The rows come from 7 hidden closed curves, with some noise, and rows from the same curve form a group. Each curve winds through 6 dimensions. The rows are also pushed far along 4 directions, which tell nothing about the answers.
In the rows, 128 means zero.
Some rows, each with its group after it:
[153 140 137 137 106 121 165 130 114 142 152 135 153 145 160 138 118]
Q251
[128 114 161 112 126  71 103 148 124 131 129 170 110 121 115  82 151]
Q522
[157 142  94 129 102  48 179 122 150 134 131 146 147 171  91 133 116]
Q601
[137 121 141 123 133  82 131 154 141 131 120 173 138 122  74 131 143]
Q522
[ 96 109 105 121  91  78  73 136 129 140 123 143  54  93  54  83 129]
Q975
[103  95 179  81 129  88 130 118 103 130 119 167 131 119 108 133 147]
Q951
[125 116 194 169  88  66  76 176 102  87  91 192 123  87 124  81 122]
Q601
[138 122 146 132 150 149 137 149 119 144 125 147 134 122 154 124 135]
Q975
[105 114 163 125 118 113 105 152 115 124 135 134  87 104 114  76 136]
Q97
[160 198  49 199 145 141  99 131 175 128 129 103 107 167 136 116 107]
Q975
[149 142  51 197  99  97  84 133 161 149 124 115  90 140 101 104 105]
Q522
[119 125 107 111 146 151  77 128 126 168 141 125  85 110 132 112 153]
Q975
[126 125  83 122 129 123 132 112 139 132 117 100 120 139 126 128 130]
Q522
[110 116 101 131 171 196  93  72 146 133 137  86 112 145 166 132 114]
Q251
[137 146  85 156 151 152 119 109 141 152 126 119 110 154 150 133 114]
Q601
[122  96 197 134 112 121  96 129  99 102 127 157 143 102 167 105 121]
Q251
[156 150  29 146 138  88 134 119 175 144 127 116 110 166  71 136 110]
Q951
[147 174 101 204 108 121  54 136 144 106 144 125 107 131 121 114  91]
Q951
[135 101 143 138  94  27 111 160 117 111  99 172 110 118 102  74 129]
Q975
[143 150 133 100 169 166 208 103 143 106 130  98 191 175 175 165 130]
Q97
[141 110 102 116 121 120 134 120 117 151 136 132 125 125 128 138 121]
Q951
[115  83 139  77 132 109 135 154 119 143 115 140 117  93  89 118 169]
Q522
[104  99 105  91 162 180  95  94 116 168 135 106  93 119 155 132 147]
Q975
[129 104 143  82 119  32 181 138 126 124 119 160 134 146  81 106 142]
Q975
[109 102 146  93 114 118  90 139 118 125 131 143 115  80  89 122 149]
Q251
[129 149  90 147 172 177 138  71 166 155 153 109 128 182 139 156 103]
Q251
[147 167 138 157 138 111 154 128 145  98 116 149 164 163 136 143 112]
Q601
[115 135 173 109 129 164 141 135 108 111 136 134 145 106 146 138 129]
Q975
[153 166  97 174 138 121 149 140 163 149 144 141 125 162 100 131 111]
Q975
[110 127 131 106 155 112  91 134 135 127 112 150 104 116  95 116 155]
Q975
[144 150 108 170 114  99 108 153 120 127 121 148 104 133 126 111 106]
Q97
[143 155 162 165 122 130 129 164 117 108 124 159 140 119 139 125 114]
Q97
[130 129 110 127 128  68 113 122 147 115 112 133 116 147 101 104 136]
Q522
[135 120 168 120 109 137 108 160 113 121 134 137 145  87 149 111 153]
Q97
[ 90  87  97  98 137 153  81 114 108 175 135 109  46  98 126  91 137]
Q97
[126 124  68 143 144 176 141  89 151 152 139  88 113 150 128 149 101]
Q601
[155 128  91 156 130 134 118 104 143 143 135 129 141 149 149 138 107]
Q251
[144 150 112 219 126 133  71 143 143 130 106 150 112 133 138 116  98]
Q951
[135 135 125 113 130  65  95 152 123 123 119 158 110 122 105 102 151]
Q951
[152 168  90 213 109 131  71 158 128 133 132 128  84 128 154  92  91]
Q97
[164 120 115 111 120 101 180 133 120 118 130 135 172 141 136 149 118]
Q951
[153 153 118 175 112 158 132 164 126 113 128 110 135 117 158 115 109]
Q58
[124 167 113 123 152 123 126 128 143 119 131 132 115 147  98 137 130]
Q97
[157 136 139 130 131  85 140 157 134 141 129 165 147 137 117 126 148]
Q58
[127 133 130 117 155 176 123 128 142 126 126 109 141 119 149 128 150]
Q97
[121 125  90 139 114  95 129 106 152 140 131 134 112 145  67 143 106]
Q601
[133 103 152 107 154 158 144 126 116 148 123 136 152 125 163 142 149]
Q58
[132 164  55 189 137 137  86 133 157 159 114 126  77 144 105 123 112]
Q251
[125 114 102  88 141  74 146 147 147 163 127 154 101 128  51 115 159]
Q951
[153 167  82 219 136 152  98 152 182 132 118 119 122 138 107 124 112]
Q58
[115 146 146 135 140 145 123 121 130 142 144 143 113 135 128 128 124]
Q601
[139 108 141 118 126 117 141 161 124 140 123 149 138 107 106 131 148]
Q522
[166 157 118 142 114 111 143 148 134 127 146 131 155 140 141 131 129]
Q251
[118 123 169 128  92 133 111 138 101 133 135 155 121  91 149 111 131]
Q522
[113 126 129 141  94 126 107 121 123 121 130 116 114 112 119 121 119]
Q522
[119 156  86 125 153  68  84 130 163 125 122 133  75 154  65  97 143]
Q58
[145 159 123 163 118 102 129 138 128 102 103 140 145 147 140 138 113]
Q251
[150 134 126 155  74  71  98 162 126 125 131 168 133  97  78 129 123]
Q251
[109 160  97 104 169 128 152  97 170 154 146 131 106 170  69 144 135]
Q601
[122 110 153 167  90 128  94 153 124 126 132 134 115  92 114 105 119]
Q58
[113 117 160 219  95 146  36 162 120 103  99 155  90  74 132  77  94]
Q601
[124 116  94 104 156 135 150 112 161 145 114 119 134 140 103 140 147]
Q97
[164 147  82 131 153 187 171 104 132 138 149  99 165 157 172 176 102]
Q951
[141 134 143 130 115 123 153 123 109 115 133 142 159 135 140 159 107]
Q58
[126 151 152 151 134 157 128 117 131 112 142 128 145 137 139 147 108]
Q975
[139 118 123  89 119  77 166 137 129 133 132 126 135 141 110 116 149]
Q58
[144 144  97 135 136 100 123 121 167 154 147 154 124 148  69 138 128]
Q251
[141 148 153 102 138  84 159 113 115 104 135 143 166 166 139 153 132]
Q601
[125 122 117  95 122  85  89 131 118 141 143 153  99 112  87 121 141]
Q951
[117 102 122 101 143  98 140 116 126 128 113 126 112 141 126 105 135]
Q975
[131 132 112 136 122 134 127 118 114 136 135 130 119 133 140 138 110]
Q97
[130  88 197 142 117 155 111 163  95 118 115 156 151  75 153 127 130]
Q522
[108 136 140 129 127 178 118 125 122 121 120 119 126 106 143 136 129]
Q522
[111  97 141 133 130  89  88 136 122 121  90 155 101 112 114  97 138]
Q951
[106 111 115  92 155 193 121 119 117 158 124  99  99 107 169 112 152]
Q522
[114  95 149  96 117 187 146  99  85 149 153 101 136 110 190 148 122]
Q251
[124 130 140  83 159  69 135 146 139 117 105 164 132 136  83 123 166]
Q58
[108 107 166 124 149 141  76 144 106 117 107 146 108  96 148 102 145]
Q58
[148 154 101 173 108  50  52 168 140 132 117 167  81 124  89  79 135]
Q951
[ 96  97 187  67 147 175 176 107 102 129 138 118 137 118 178 113 142]
Q601
[149 128 108 168 128  95  98 147 149 145 113 153 120 133 105 117 134]
Q58
[150 141  99 175 112 117 133 115 161 125 123 123 152 150 123 140 104]
Q97
[ 95 105 104  95 196 199 105 113 149 170 122 101  85 121 120 124 163]
Q58
[100 124  83 110 161 166 135  65 147 162 137  96  94 164 136 135 117]
Q601

New rows, each followed by its group:
[126  78 181 155 117 187 109 147 100 127 111 128 153  81 190 121 129]
Q58
[101  80 126 114 102 164  68 119  95 150 138 105  86  73 145 110 127]
Q251
[141  96 197 126  90  82  74 169  76 126 125 181 134  80 166  96 153]
Q975
[110 119 128  41 191 135 181 117 142 162 137 134 123 147  90 145 173]
Q975
[143 164  63 138 200 199 159 103 185 163 137  89 139 179 128 168 134]
Q58
[167 166 106 199 135  89 136 131 171 136 138 156 144 184 100 139 102]
Q975
[128 172  91 121 159 107 132 125 151 124 125 130 108 160  88 137 127]
Q97
[115  86 121 138 114 110  46 125 122 126 110 134  88  93 127  87 127]
Q251
[118 123 163 110 134 160 101 119  93 139 153 131 120 115 176 126 135]
Q951
[153 161 143 141 121 109 153 151 116  96 109 141 172 138 152 145 126]
Q251
[105  50 199  45 142 118 160 108  90 135 132 153 155 108 133 143 152]
Q522
[114  96 118 113 110 106 107 131 116 127 105 118 105 104 125 102 141]
Q522
[128 131 117 123 141 155 137 118 128 115 110 102 143 135 165 133 129]
Q522
[120 122 148 137  94 132 128 116 101 127 137 126 131 118 144 143 110]
Q251
[136  97 129  95 138 149 168 109 118 152 146 115 150 135 150 150 131]
Q522
[141 115  91 120 132 142 139 112 125 154 137 121 127 135 139 145 117]
Q951
[139 128  80 119 121 106 140 102 141 147 153 119 122 150  91 149 109]
Q951
[126 110 126 119  71  39  80 150 116 109 122 147 107  95  77  97 139]
Q251
[137 112 133 114 113  78 107 165 113 138 131 155 113 102  83 122 143]
Q601
[133 107 100 111 140 106 101 105 149 141 135 133 118 133 105 118 134]
Q251
[138 129 145 136 134 112 148 100 132 126 136 146 152 161 141 140 112]
Q251
[122 109 117 131 126 143 130 103 142 129 124 112 137 132 133 133 122]
Q97
[122 123  78 197 122 195  70 122 131 129 115  81  85 111 168 107  90]
Q58
[142 125 132 118 120 107 152 145 127 156 146 150 129 130 106 129 136]
Q951
[102 114 161 127 132 161 128 124 125 126 127 136 121 107 120 122 120]
Q601
[167 139 147 152  84  24 122 182 126 127 131 179 136 126  98  96 139]
Q58
[114 119 149  79 157 113 132 135 129 128 119 145 119 125 122 103 167]
Q522
[133 137 132  64 133  88 164 138 112 131 146 128 128 139 125 119 156]
Q97
[130 153 138 130 123 104 127 143 121 105 126 149 128 126 102 137 116]
Q58
[113 137  75 130 125 142  96 122 140 152 131 116  76 115 100 114 125]
Q975
[158 144 136 132 125 113 154 146 126 132 147 133 151 146 149 128 134]
Q58
[100 144 115  99 145 167 136 111 139 133 124 109 120 124 115 143 141]
Q522
[130 134 134 106 136 120 159 109 141 105 132 110 158 150 133 138 135]
Q97
[133 119 140 134 128 133 113 141 117 142 139 128 117 121 153 109 137]
Q58
[121 103 116 182 132 183  64 100 126 157 137 124  95 117 169 110  97]
Q251
[157 190  45 134 159 105 169 120 164 151 144 110 114 197 107 140 120]
Q97
[115 118  90 128 156 172  85 126 132 159 141 103  82 113 108 133 132]
Q601
[142 131 111 126 122 131 151 156 126 133 125 122 128 115 123 123 129]
Q58
[123 109 131 126 134 135  78 116 114 154 140 133 106 121 148 117 142]
Q975
[102  94 201 127 136 153  89 130  99 122 128 150 123  96 149 117 132]
Q975
[129 160 115 127 112 120 157 125 144 109 124 118 150 140 105 153 126]
Q522
[125 136 105 109 135 112 144 136 130 101 109 113 123 131 115 123 130]
Q58
[134 159  75 158 146 148 126 122 145 157 119 122 106 152 122 143 119]
Q251
[112 115  98 134 138 132 105 107 125 153 113 129  93 134 127 125 122]
Q251
[146 154 104 184 106 155  98 133 141 140 146 133 131 119 120 152 101]
Q251
[135 169  79 140 142 138 161 114 159 130 142  96 118 170 122 125 109]
Q975
[102 114 145 104 138 146 131  86 113 130 138 128 131 137 129 156 118]
Q601
[122 108 116 154  86  82  91 127 129 127 131 138  98 114  79 115 106]
Q601
[150 150 112 157  92  76  92 163 133 153 147 160 104 114  94 104 134]
Q975
[130 134 131  86 143 138 124 133 116 154 147 132 124 120 141 127 161]
Q975
[154 137 152 157 105  75 113 148 123 121 131 167 139 135 147  97 123]
Q522
[136 137 127 138 130 108  86 139 126 123 125 134 114 125 144 101 141]
Q975
[133 138 152 158 122  77 105 143 142 122 130 170 126 137  86 120 124]
Q975
[153 156 117 175 124 111 132 140 150  95 119 133 153 147 108 144 103]
Q601
[158 114 202 138  66 102 149 159  58 106 138 167 178  96 195 133 108]
Q97
[125 126 129 122 158 153 132 144 149 131 114 124 133 122 114 130 149]
Q58
[136 150 123 172 114 148 113 142 136 134 147 128 121 123 114 132 106]
Q58
[140 145 125 104 151  92 143 145 142 144 137 146 125 145 101 123 158]
Q58
[111  97 139  87 134 150 140 124  93 115 110 119 127 104 152 132 129]
Q58
[112 112 108 105 170 142 120  96 152 169 143 133 103 146  95 137 136]
Q522
[126 129 154 113 153 207 183 115 133 120 142  89 175 134 163 165 129]
Q58
[144 130 158  73 136  68 155 138 113 114 128 153 162 142 137 129 165]
Q975
[127 155  86 101 142 122 175  86 165 137 157  94 137 180  93 157 128]
Q522
[125 143 106 149 148 144 103 111 152 152 137 140 107 139 109 130 121]
Q522
[179 156 129 111 104  86 194 131 126 107 154 128 200 160 146 159 126]
Q251
[113 108 197 119 142 157 114 120 101 113 128 146 148 112 166 137 131]
Q975
[130 125 136 174 115 174  55 166 107 134 120 127  96  75 168  93 127]
Q251
[106 113 129 120 142 147 108 126 110 137 116 137  94 109 127 120 124]
Q97
[143 130  91 107 136 108 130 128 135 124 132 126 127 131 103 134 128]
Q951
[139 135  65 193  85  71  65 180 153 142 110 137  61 101  63  70 119]
Q58
[126 155 145 137 135 137 159 117 140 132 143 140 136 152 139 125 119]
Q601
[110 116 127  93 154 135 111 124 125 149 125 131  97 120 140  96 156]
Q522
[140 152 146 169 103 115  85 159 100 106 129 145 114 111 157 107 111]
Q97
[148 125 149 122 144 127 160 125 133 147 147 157 162 145 128 154 127]
Q522
[134 116 171 113 137 133 126 155 107 140 135 151 135 110 154 117 151]
Q58
[169 181 148 233  75 108 118 176 141  90 138 150 160 126 122 128  87]
Q58
[ 96 105 126 123 116 111  72 128 116 138 121 147  75  94  85 109 127]
Q97
[110 113 164 157 118 148  69 123  99 110 125 136 117 104 143 135 107]
Q601
[120 146 142  96 133 141 177 101 122 112 139 115 165 152 128 182 124]
Q251
[130 141 150 136 146 142 122 116 126 108 123 139 153 139 148 150 123]
Q975
[131 129 137  89 149 134 134 118 142 124 144 135 152 127 104 147 145]
Q251
[158 146 116 136 110  95 165 171 131 125 121 145 147 124 107 128 128]
Q58
[160 146 140 152  99 105 119 147 116  90 138 141 159 120 138 134 103]
Q951
[120 104 187 110  89  75 141 160 108 121 130 166 123 101 113  83 139]
Q601
[179 178 126 219  85 105 146 134 143  90 137 140 187 163 140 163  72]
Q58
[136 138 121 132 128 101 110 142 133 140 124 148 109 129 134  95 142]
Q522
[174 169 118 159 159 147 177 112 146 117 126 129 199 187 175 184 111]
Q58
[129 132 106 124 114 141 145 101 121 148 150 107 130 144 136 155 114]
Q251
[140 162  99 138 144 148 152 105 136 121 133 119 148 161 132 171 100]
Q58
[125 147 136 148 145 125 103 120 127 107 119 135 127 145 141 130 120]
Q601
[159 119 160 132  94  46 156 189 124 114 115 183 152 110  83 108 135]
Q951
[123  82 163  72 138 118 169 137 112 126 118 136 161 110 110 149 154]
Q522
[130 122 196 147 113 243 156 113  71 120 152 114 188 106 236 185  95]
Q251
[113 153 107 165 175 226  92  78 137 124 141  86 121 154 171 169  95]
Q601
[154 136 212 158  92 150 160 140  76  75 136 150 205 114 203 163  89]
Q58
[129 124  90 147 147 138 136 110 160 138 112 111 119 150 123 124 117]
Q97
[126 158 109 183 121 141  86 124 136 112 130 126 107 134 116 133  92]
Q58
[134 114 109 133 128  44 103 163 143 148 102 176  88 123  66  84 149]
Q975
[122 171  76 125 160 112 167 102 194 141 134 129 119 179  44 150 122]
Q601
[119  90 160  59 155 105 159 117 121 154 140 162 138 129  98 139 156]
Q522
[169 162 104  96 130  83 229 145 149 118 140 117 181 172 110 152 140]
Q58
[147 168 110 227 116 126  58 136 149 109 116 142 120 134 129 122  92]
Q975
[143 104 137 165  96 148 105 146 104 150 138 132 123  99 172 111 114]
Q522
[135 152 119 149 105 145 145 103 133 121 140 113 148 145 145 151 104]
Q522
[150 168 128 166 130 113 122 127 161 107 141 145 155 154 107 143 110]
Q251
[171 175  98 155 116  84 203 101 154 127 142 140 180 202 135 164  95]
Q601
[131 166 107  92 159 128 159 112 129 124 141 112 129 164 131 148 134]
Q97
[111 107 127  18 159  78 134 123 112 142 129 151 112 123  86 128 180]
Q951
[136 126 136 152 118 113 100 128 124 130 127 141 118 130 160  96 120]
Q522
[149 108 123 111 127 109 139 109 127 135 131 144 156 138 144 140 125]
Q251
[117 152 107 169 127 160  62 140 137 127 117 128  89  99 121 108 117]
Q975
[159 154 138 137 124 114 151 136 122 141 151 144 152 151 154 137 129]
Q951
[125 137 130 153 150 172 106 118 139 149 137 140 120 128 138 136 118]
Q522
